There are 3 nested groupings, the coarsest first. Each group lies inside one group of the grouping before and may be the whole of it. The rows also spread widely along 4 directions, which tell nothing about the answers.
(in the rows, 128 means zero)
Known rows, each followed by its group in each grouping:
[130 137 124 146 140  90 117 164  63 112 132 140 109 141 119 155  83 119
 122 105 112 117 108 115 113  92 152] | Dafi k_737 k_151
[148 132 129 125 115 111 137 135  54 127 113 135 135 126 133 134 123 125
 123 125 118 142 121 131  95 119 162] | Desa k_149 k_325
[128 134 123 131 139  98 110 148  66  95 115 124 140 135 122 122 100 116
 126 102 119 118 103 119 114 115 154] | Dafi k_499 k_802
[118 145  98 101 122  87 110 144  82 142 119 154 169 136 118 106 110 121
 162 128 164 134 107 187  93 164 137] | Desa k_511 k_169
[116 141  97 143 128  96 123 117  81  90 120 139 170 159 117 115 101 114
 119  69 152 107  94 177 102 164 157] | Desa k_149 k_97
[142 152 104 137 111  93 129 138  62 141 122 177 133 167 123 151 103 104
 134 104 151  96 105 162  64 127 161] | Timub k_165 k_932
[146 144 140  95 136  97 131 198  76 111 145 126 136 104 139 118 121 121
 155 156  97 132 137 101 110  88 130] | Timub k_866 k_840
[127 128 131  87 139 105 116 132  87 113  96 112 188 109 131  53 153 133
 154 128 132 158 124 157  90 167 134] | Desa k_553 k_274
[143 124 122 127 119  97 103 127  56 139  95 157 137 146 122 126 112 118
 127 113 134 136 106 160  77 134 158] | Dafi k_737 k_52
[146 132 124 113 112 101 103 143  45 157 102 157 133 143 125 148 113 120
 131 138 133 139 116 143  74 118 162] | Dafi k_499 k_313
[129 135 119 141 126 101 129  87  62 102  90 131 162 148 126  98 124 125
 111  68 134 123 101 157  79 158 172] | Desa k_553 k_419
[122 141 109 110 128  85 114 175  99 101 134 144 161 137 122 102 107 101
 154 109 151 101 108 155  95 136 129] | Timub k_639 k_35
[119 140 110 118 146  91 126 167  94  80 138 112 169 125 129 101 108 123
 145 106 131 128 109 137 131 137 132] | Desa k_149 k_322
[120 134 109  74 153  75  88 222  99 126 144 127 169 113 123  99 101 113
 180 168 133 144 119 139 133 129 108] | Dafi k_499 k_168
[141 141 117  86 139  92 116 198  85 131 141 139 153 107 137 107 127 115
 170 162 123 133 128 129  97 112 122] | Timub k_165 k_606
[168 130 148  98 124 123 138 150  59 126 102 129 148  99 150  94 165 127
 148 153 102 147 138 111  74 104 146] | Timub k_165 k_338
[137 152 104 131 126  89 124 159  71 122 138 160 133 148 126 147  97 104
 139 112 137 100 108 141  85 111 153] | Timub k_165 k_606
[100 140  89  77 158  61  75 232 113 111 159 129 176 129 107 100  78 110
 188 151 148 127 114 154 140 133 100] | Dafi k_499 k_313
[130 144 120  97 129  89 116 158  73 139 122 143 147 125 124 122 117 124
 147 141 133 148 122 143  95 132 144] | Desa k_553 k_274
[118 125 114 150 140 100 108 113  81  88 100 131 160 158 115  94 104 118
 124  61 138 107  92 167  93 155 151] | Dafi k_737 k_151
[128 140 114 115 135  94 124 165  82 108 136 132 157 123 129 118 109 124
 140 124 127 135 117 140 122 131 141] | Desa k_149 k_97
[142 134 126 149 125 104 119 119  50 109 102 135 126 150 126 146 100 114
 106  89 122 113  96 124  92 116 176] | Dafi k_499 k_168
[140 140 116 128 126 104 133 129  75 108 111 142 156 146 130 104 126 111
 135  96 135 105 109 148  74 134 151] | Timub k_165 k_932

New rows. What belongs after each?
[140 142 114 117 115  96 127 147  61 143 122 156 147 142 131 143 112 120
 136 129 143 141 114 161  91 134 152] | Desa k_149 k_322
[152 123 144  91 129 108 108 170  53 144 108 126 136 105 138 121 132 131
 144 169 106 161 133 107  97  98 145] | Dafi k_499 k_313
[135 143 117 103 141  95 127 179  91 105 134 129 161 119 133  93 126 114
 160 131 124 119 122 128 101 118 124] | Timub k_165 k_932
[143 137 118 123 121 106 131 124  72 118 104 146 161 145 132  99 134 112
 139 100 139 110 111 155  65 142 150] | Timub k_165 k_932
[170 129 147  92 119 124 136 149  55 135  99 135 146 100 151  97 166 127
 148 156 105 150 137 117  66 107 146] | Timub k_165 k_338
[120 124 122  95 148  98 116 126  94  91  98 100 204 112 130  35 150 132
 153 104 131 148 115 160 100 177 127] | Desa k_553 k_419
[149 135 135 124 142 110 139 156  72  86 125 113 140 108 144 108 131 120
 134 116 100 118 122  93  99  96 148] | Timub k_165 k_606
[141 136 139 152 144 104 129 154  55  79 124 106 109 123 132 152  93 120
 106  96  90 113 105  67 128  77 172] | Dafi k_499 k_168
[121 154 100 141 141  85 131 166  91  82 146 139 143 151 118 127  88 105
 139  85 135  82 101 130 110 114 143] | Timub k_165 k_932
[128 125 125  71 145  91  90 202  86 131 122 122 171 103 127  81 124 121
 175 172 123 156 126 135 120 126 114] | Dafi k_499 k_802
[130 153  97  65 140  65 100 252  97 162 173 164 147 111 127 131 100 107
 199 199 138 135 133 144 112 104 101] | Timub k_165 k_606
[146 125 141 103 135 110 136 167  71 109 125 106 149  94 142 104 135 133
 141 146  99 158 133 107 122 111 139] | Desa k_149 k_325
[139 148 119 105 139  92 128 202  78 107 151 139 131 115 131 131 109 113
 157 143 112 119 125 102 113  87 134] | Timub k_165 k_338
[141 121 143 105 142 104 110 173  71 125 114 122 140 108 135 100 126 131
 148 144 103 154 128 121 105 112 130] | Dafi k_737 k_151
[134 127 136 146 142 105 119 146  66  99 117 125 125 133 125 126 103 125
 119  97 105 123 110 115 107 105 153] | Dafi k_737 k_151
[168 135 131 110 100 119 134 119  44 157  90 168 143 136 142 120 152 118
 137 135 131 135 124 154  38 126 163] | Timub k_165 k_338
[124 144 122 119 141  92 127 147  79  97 126 121 144 125 123 118 111 127
 132 109 120 131 115 120 113 123 154] | Desa k_553 k_274
[145 136 148 135 134 109 146 123  50  97 109 112 124 109 140 124 127 136
 107 101  89 140 120  86 106 101 170] | Desa k_553 k_419
[129 146 108  92 110  81 110 151  66 175 117 174 150 145 118 134 113 119
 154 149 157 148 119 183  70 151 147] | Desa k_553 k_274
[127 136 117  91 125  93 112 133  78 141 103 142 175 131 124  91 133 124
 151 133 147 150 119 174  79 164 142] | Desa k_553 k_274
[162 117 155 127 106 133 140  93  55 105  72 128 153 120 149  83 168 121
 114  95 122 127 118 131  51 136 164] | Timub k_639 k_35
[129 152 104 119 113  89 120 137  61 155 121 167 136 144 118 148 100 119
 144 126 156 129 107 168  89 140 157] | Desa k_511 k_169
[150 122 144 114 132 117 117 134  55 114  92 116 151 115 138 101 137 126
 127 123 109 143 117 117  94 123 155] | Dafi k_499 k_168
[137 150 115  94 116  90 119 171  60 169 130 162 129 118 127 148 112 126
 159 168 139 153 123 146  98 118 144] | Desa k_511 k_169
[142 152 117 134 130  94 134 173  65 111 145 146 112 129 133 159  97 110
 133 121 113 104 115 101  99  83 157] | Timub k_165 k_606
[144 129 125  97 117 103 126 158  64 145 120 140 150 117 135 118 130 125
 146 153 128 157 128 147  97 130 143] | Desa k_149 k_325
[154 143 144  94 119  95 130 215  66 141 147 148 104  99 144 154 117 115
 151 177 107 139 137  87 105  67 135] | Timub k_639 k_35
[153 143 123 112  91  96 124 152  53 167 115 186 122 148 132 154 116 103
 136 138 152 122 118 156  53 119 156] | Timub k_639 k_35
[137 131 122 119 121 106 130 136  70 115 115 130 157 129 130 110 125 126
 132 117 131 138 117 146 101 139 151] | Desa k_149 k_325
[120 149  97 113 144  85 118 180 101  84 143 135 166 139 119  97 105 107
 160 104 140  97 106 143 107 129 128] | Timub k_165 k_338
[134 119 121 100 123 110 122 127  81 120 100 123 191 123 132  68 147 126
 147 123 141 150 120 176  90 171 137] | Desa k_149 k_325
[127 143 102 126 118  81  98 156  56 145 124 168 127 167 111 168  76 109
 134 120 149 114 103 155  89 118 161] | Dafi k_499 k_313
[152 127 136 121 115 116 138 122  52 129 102 132 142 121 139 120 136 128
 121 126 116 149 123 135  89 127 162] | Desa k_149 k_325
[158 115 147  57 127 110 100 181  62 171  96 129 166  89 146  83 158 128
 169 201 115 185 140 135  86 129 124] | Dafi k_499 k_168
